The same things were measured in two ways. Each way mixes the same 8 hidden numbers, adds some noise and spreads widely along 5 directions of its own, which tell nothing about the thing.
Some things both ways: the first way, then the second way.
[-8, 10, 11, -17, 19, -4, 2, 25, -35, 6, -5, 6, -14, 4, -3, 8, -25]
[-14, -29, 4, -10, -2, -13, 20, -6, 13, -6, 3, 3, -15, -3]

[24, 6, 24, 0, -2, 20, 17, -19, 0, 9, -18, 19, -19, 2, 2, -5, -18]
[2, 10, -10, -4, -33, 48, 6, -6, 11, 0, 9, -10, -5, 20]

[-1, 20, 28, -14, -2, -33, 13, -15, -5, 40, -14, 19, 21, 8, 16, 27, 8]
[-6, -32, 17, -22, 27, -3, 18, -20, 1, -1, -8, 16, 32, 12]

[-1, 0, 18, 22, 2, 2, 14, -4, -24, 31, -14, 26, -15, -3, 7, 10, -30]
[16, 10, 23, -13, -17, 20, -3, 2, 21, 11, -9, 31, -11, -25]

[37, 6, 12, -12, -12, -8, -14, 2, -8, -27, 9, 5, 4, 16, 14, 6, -8]
[-11, -13, 27, 13, -22, -9, -24, -3, 3, 21, -2, 12, 11, -26]

[54, -8, 4, -22, -14, -24, 4, -20, -3, -7, -18, 13, -22, 4, -13, 5, -13]
[0, -14, -13, 17, -15, 17, -29, -11, -27, 7, 20, -52, 10, 7]

[-8, -28, 13, 1, 5, 11, 24, -14, -30, 1, -6, 28, -13, -14, -4, -10, -33]
[-3, -4, -11, -16, 2, 7, 16, 12, 17, -4, -2, 11, -3, 6]

[0, 0, 8, -23, -3, 27, -2, 8, -21, -13, -8, 2, -12, 10, -23, -8, -30]
[3, 3, 0, 10, -32, -5, 6, -26, 8, -4, 5, -17, -4, -3]

[25, -19, -1, 3, 5, 15, 28, -14, 19, 23, -5, 4, 8, 1, -10, 20, -3]
[11, 32, -14, -25, -38, 3, 21, 25, -2, 36, 44, 27, -24, 25]

[2, 6, 25, -4, -13, 14, 10, -12, -12, 20, -11, 27, -11, -6, 21, -3, -17]
[-7, -24, -2, -13, 11, 38, 23, -8, 33, -4, -15, 1, 29, -1]

[1, 2, 7, -17, 9, 9, 10, -7, -21, -2, 1, 2, -13, -15, -12, -2, -14]
[-4, 8, 2, 1, 1, -23, 10, 3, 12, -3, 14, -5, 4, -7]

[8, 25, 17, 29, 9, -31, 5, -43, 12, 33, -21, 0, 15, 12, 9, 27, -22]
[3, -5, 23, -4, 6, -23, -9, -31, -10, -3, -10, 0, 22, 4]

[20, 1, 6, -10, -7, 12, 6, -15, 11, 4, 7, 1, 0, -8, -1, 9, -7]
[12, -1, -2, -18, -9, 16, 9, 0, 12, 8, -2, 5, 7, -9]

[-1, 9, 14, 2, -17, 20, -4, -30, 0, -26, 11, 3, -11, 4, -12, -14, -32]
[9, 5, 4, 6, -21, 32, -19, -9, 1, -16, -13, -7, -2, -4]

[-30, 41, 18, -2, 17, 15, 6, -8, 9, 8, -7, -27, 2, 1, 12, 13, -27]
[8, 21, -16, 6, -11, 24, -5, 2, 18, -28, -12, 1, -22, 11]

[14, -3, 0, -25, -3, 5, 1, -16, 9, -42, 27, -14, 15, 2, -8, 3, -8]
[-14, -20, -9, -7, -1, -7, -2, 8, -10, 0, 3, 8, -8, 19]

[12, 2, 5, -14, -5, -18, 18, -54, 11, -29, 6, -11, 0, 4, -26, 0, -4]
[1, -1, -29, 4, -4, -14, 2, -3, 2, -34, 0, -36, -13, 4]

[28, 35, 7, 22, 13, -4, -12, 10, 11, 13, 19, -20, 11, 4, 13, 33, 8]
[-24, -33, 27, -17, 13, 2, 22, -1, -35, 3, 8, 21, -11, 22]

[25, 21, 4, 10, 14, 18, 11, -34, 26, -10, 7, -35, -14, -19, -1, 14, -9]
[6, 13, 19, 19, 13, -2, -37, -7, -27, 24, -8, 19, 3, -1]

[0, 1, 11, -15, 11, 7, 19, -12, -12, -3, 25, 12, 1, -27, 2, -1, 8]
[-12, -38, -2, -22, 46, 22, 26, -11, -12, -18, -33, 12, 3, 22]

[35, 7, 6, -20, -18, -7, 5, 0, 0, -2, -5, 3, -15, 14, -7, 11, -4]
[10, -17, -8, 2, -28, 27, 1, -15, 0, 1, -3, -22, -15, -12]

[8, 24, 7, -19, -1, -26, 8, -8, 11, 11, -1, -9, 4, -2, 12, 24, 6]
[15, 5, 8, -1, 1, -16, -10, -2, 20, 7, -4, 1, -1, -39]

[-11, 19, 18, 1, 7, -10, -27, 32, -38, 1, -2, 10, -1, 10, 23, 11, -45]
[-10, -21, 35, 10, -9, -16, -20, -28, 8, 3, -23, -2, 10, -34]

Other things, the second way, with their names:
<429>: [-15, 20, -6, 4, -12, -7, 5, 36, -7, 2, 49, -1, -13, 19]
<439>: [6, 9, 23, -10, 5, 10, -20, 4, -7, 18, -5, 32, 18, 2]
<488>: [-16, -19, -17, 4, 14, -3, 14, 3, -3, -52, -6, -29, -31, 2]
<378>: [18, 11, 15, -3, -11, 37, -12, 3, 26, 23, -3, 4, 8, -34]
<501>: [4, 12, -5, 15, 5, 30, -33, 17, -26, -9, -7, 4, -10, 16]
<156>: [18, 28, -16, -1, -17, 17, 32, 2, 29, 4, 16, -9, 11, -13]
<297>: [-29, 1, 9, 24, 0, -35, -1, -5, -10, 6, 32, -14, 19, 19]
<200>: [0, 10, 12, -8, -7, -3, 3, 6, 12, 7, 6, 20, -7, -1]
<425>: [-3, 6, -20, 3, -28, 2, 18, 13, 20, 8, 22, -1, -23, 1]
<341>: [15, 27, 11, 1, -1, -7, -13, 8, -16, -11, 16, -15, 24, -8]
<435>: [-11, 26, -17, 27, -10, 12, -13, 36, 0, 3, 20, 2, -30, 7]
<489>: [-5, -19, 23, -4, 17, -9, -9, -3, -34, 13, 1, 25, -8, 10]
<234>: [28, 19, -39, 24, 8, -8, -14, -15, -17, -17, -7, -44, -33, -3]
<214>: [-8, -12, -20, -14, 7, -14, 33, 15, 29, -46, -3, 0, -12, -1]
<209>: [-7, 2, 8, 12, 18, -16, -31, 25, -8, 27, 11, 23, 22, -4]
<242>: [-9, 6, 10, 1, 16, 3, 7, -4, -14, -18, -11, 5, 14, 12]
<59>: [15, -3, -9, -16, 22, -3, 6, 12, -11, 3, 14, -2, -1, 1]
<268>: [0, 11, -11, 0, -11, 30, 14, 14, 31, -2, 9, -7, 20, -7]
<286>: [7, 10, 13, 5, 1, -2, -7, -5, -2, 3, -7, 3, 4, -15]
<263>: [7, -35, 4, -30, 13, 20, 5, -15, -27, 3, -20, 12, 5, 17]
<46>: [-10, 3, -2, 9, -3, -4, -1, 0, -11, 6, 20, -15, 3, 12]
<308>: [-15, -19, 9, 14, -2, -34, 0, -24, -24, 44, 13, 9, -7, 13]
<304>: [-2, 8, -6, 4, 18, -11, -2, 14, -6, -3, 0, 2, -6, -2]
<292>: [11, 26, 16, -15, 22, -25, 35, 2, 32, 12, -4, 32, 10, -26]
<357>: [7, 17, -18, -13, 2, -5, 14, 22, 5, 9, 30, 9, -4, 16]
<499>: [10, 11, -2, -11, -9, -13, 16, 10, 14, 0, 12, -1, -11, -21]
<203>: [-20, -30, 3, -10, 18, -1, 0, -7, -54, 3, -9, 24, -6, 51]
<309>: [9, 15, 28, 22, -15, -4, -13, -26, -7, 26, 3, 5, 8, -16]
<49>: [22, 16, -17, -5, -14, 32, -17, 4, -12, -5, -5, -6, 2, 12]
<360>: [-10, -21, -20, 13, 16, -5, -7, 2, -3, -19, -21, -14, -29, -6]
<349>: [3, 22, -13, 13, -17, -7, 4, 1, 16, -13, 9, -20, -12, -11]
<8>: [4, -31, -27, -21, 36, 6, 36, 0, -7, -22, -3, -8, -12, 18]
<228>: [24, -9, 4, -18, -35, 11, -14, -7, -10, 28, 1, 18, -15, -6]
<295>: [-2, 8, 0, 16, -20, 5, 2, -2, 5, -5, 24, -25, 3, -6]
<374>: [-15, 12, -9, 20, 10, -43, -4, 17, 23, 4, 27, -15, 24, -12]
<403>: [24, 10, 1, -13, -12, -2, 1, 2, -2, 7, 3, 7, -15, -16]
<152>: [-11, 5, -3, 0, -7, 5, -3, 16, 6, 17, 17, -3, 22, 3]
<261>: [1, -22, 15, -17, 19, -4, 1, -13, -7, -11, -4, -7, 25, -4]
<386>: [-10, 36, -4, 53, -12, 7, -36, 6, -28, 5, 18, -12, -24, 20]
<127>: [0, 0, 21, -5, 3, -7, 8, 9, -8, -19, -9, 14, -11, -24]
<458>: [20, 13, -16, 10, -27, -28, -11, -9, -15, -15, 15, -38, -17, -14]

Some of these things the first way, each followed by its name:
[32, 16, 13, -10, 14, 9, 11, -27, -1, -11, -14, -14, -17, 1, -11, 1, -11] | <297>
[12, 8, 6, 9, 2, -20, 17, -29, 7, -15, 10, -16, -6, 3, -1, 15, -16] | <360>
[0, 18, 7, 3, -27, -19, -8, -45, 24, -11, 21, -1, 15, 9, -9, 11, -9] | <261>
[-15, 34, 8, 19, 26, -16, -10, -2, -20, 8, -2, -23, -8, 2, 1, 21, -32] | <488>
[20, 8, -26, -26, 20, 12, -21, 4, -6, -18, -3, -47, 2, -4, -31, 18, -23] | <458>
[20, -21, 6, 5, 9, -11, 20, -27, 1, -13, 23, 12, 25, 0, -6, 10, 1] | <203>
[-9, 24, 9, 24, -7, 32, 16, -37, 39, 21, 20, -22, 3, -21, 5, 21, 4] | <292>
[15, 6, 25, 26, -22, -4, 18, -22, 6, 35, -15, 23, -30, -6, 21, 9, -24] | <378>
[-14, -7, 4, -53, 12, 15, -4, 24, -51, -7, -7, 9, -12, -21, 7, -6, -25] | <374>
[28, 24, 1, 11, 7, -1, 4, -25, 26, 10, 1, -27, -3, -4, -2, 29, 1] | <499>
[-8, -10, 6, -21, -12, -8, 36, -25, 5, 17, 5, 21, 6, -4, -10, 8, 6] | <357>
[-26, -3, -3, 17, 8, 22, -11, 4, -8, 9, 17, -10, 4, -22, 10, 13, -44] | <304>
[-15, 17, 18, -12, 13, 0, 15, 21, -21, 24, -11, 4, -9, 2, 12, 13, -24] | <386>
[37, 9, 4, 15, 3, 3, 10, -59, 38, 2, -14, -24, 11, -4, 2, 21, -9] | <49>
[2, 12, 0, 5, -6, 13, -25, 2, -9, -17, 38, -10, 17, -4, 0, 13, 1] | <127>
[0, -1, -2, 2, 6, 29, 1, 17, -10, 8, -13, -11, -16, 3, -1, 13, -39] | <425>
[23, 23, 11, -20, -6, 17, 7, 2, 9, 10, -2, -9, -12, 4, -3, 11, 5] | <309>
[50, -10, 0, -22, -2, -5, 18, -47, 21, -30, 23, -1, 5, -16, -21, 2, 27] | <263>
[3, 12, 14, 18, -17, 24, -9, -10, 5, 28, -17, 6, 1, 2, 29, 10, -33] | <268>
[40, 28, 12, 25, 22, -5, 3, -22, 19, 21, -21, -25, -8, -4, 12, 31, -13] | <46>
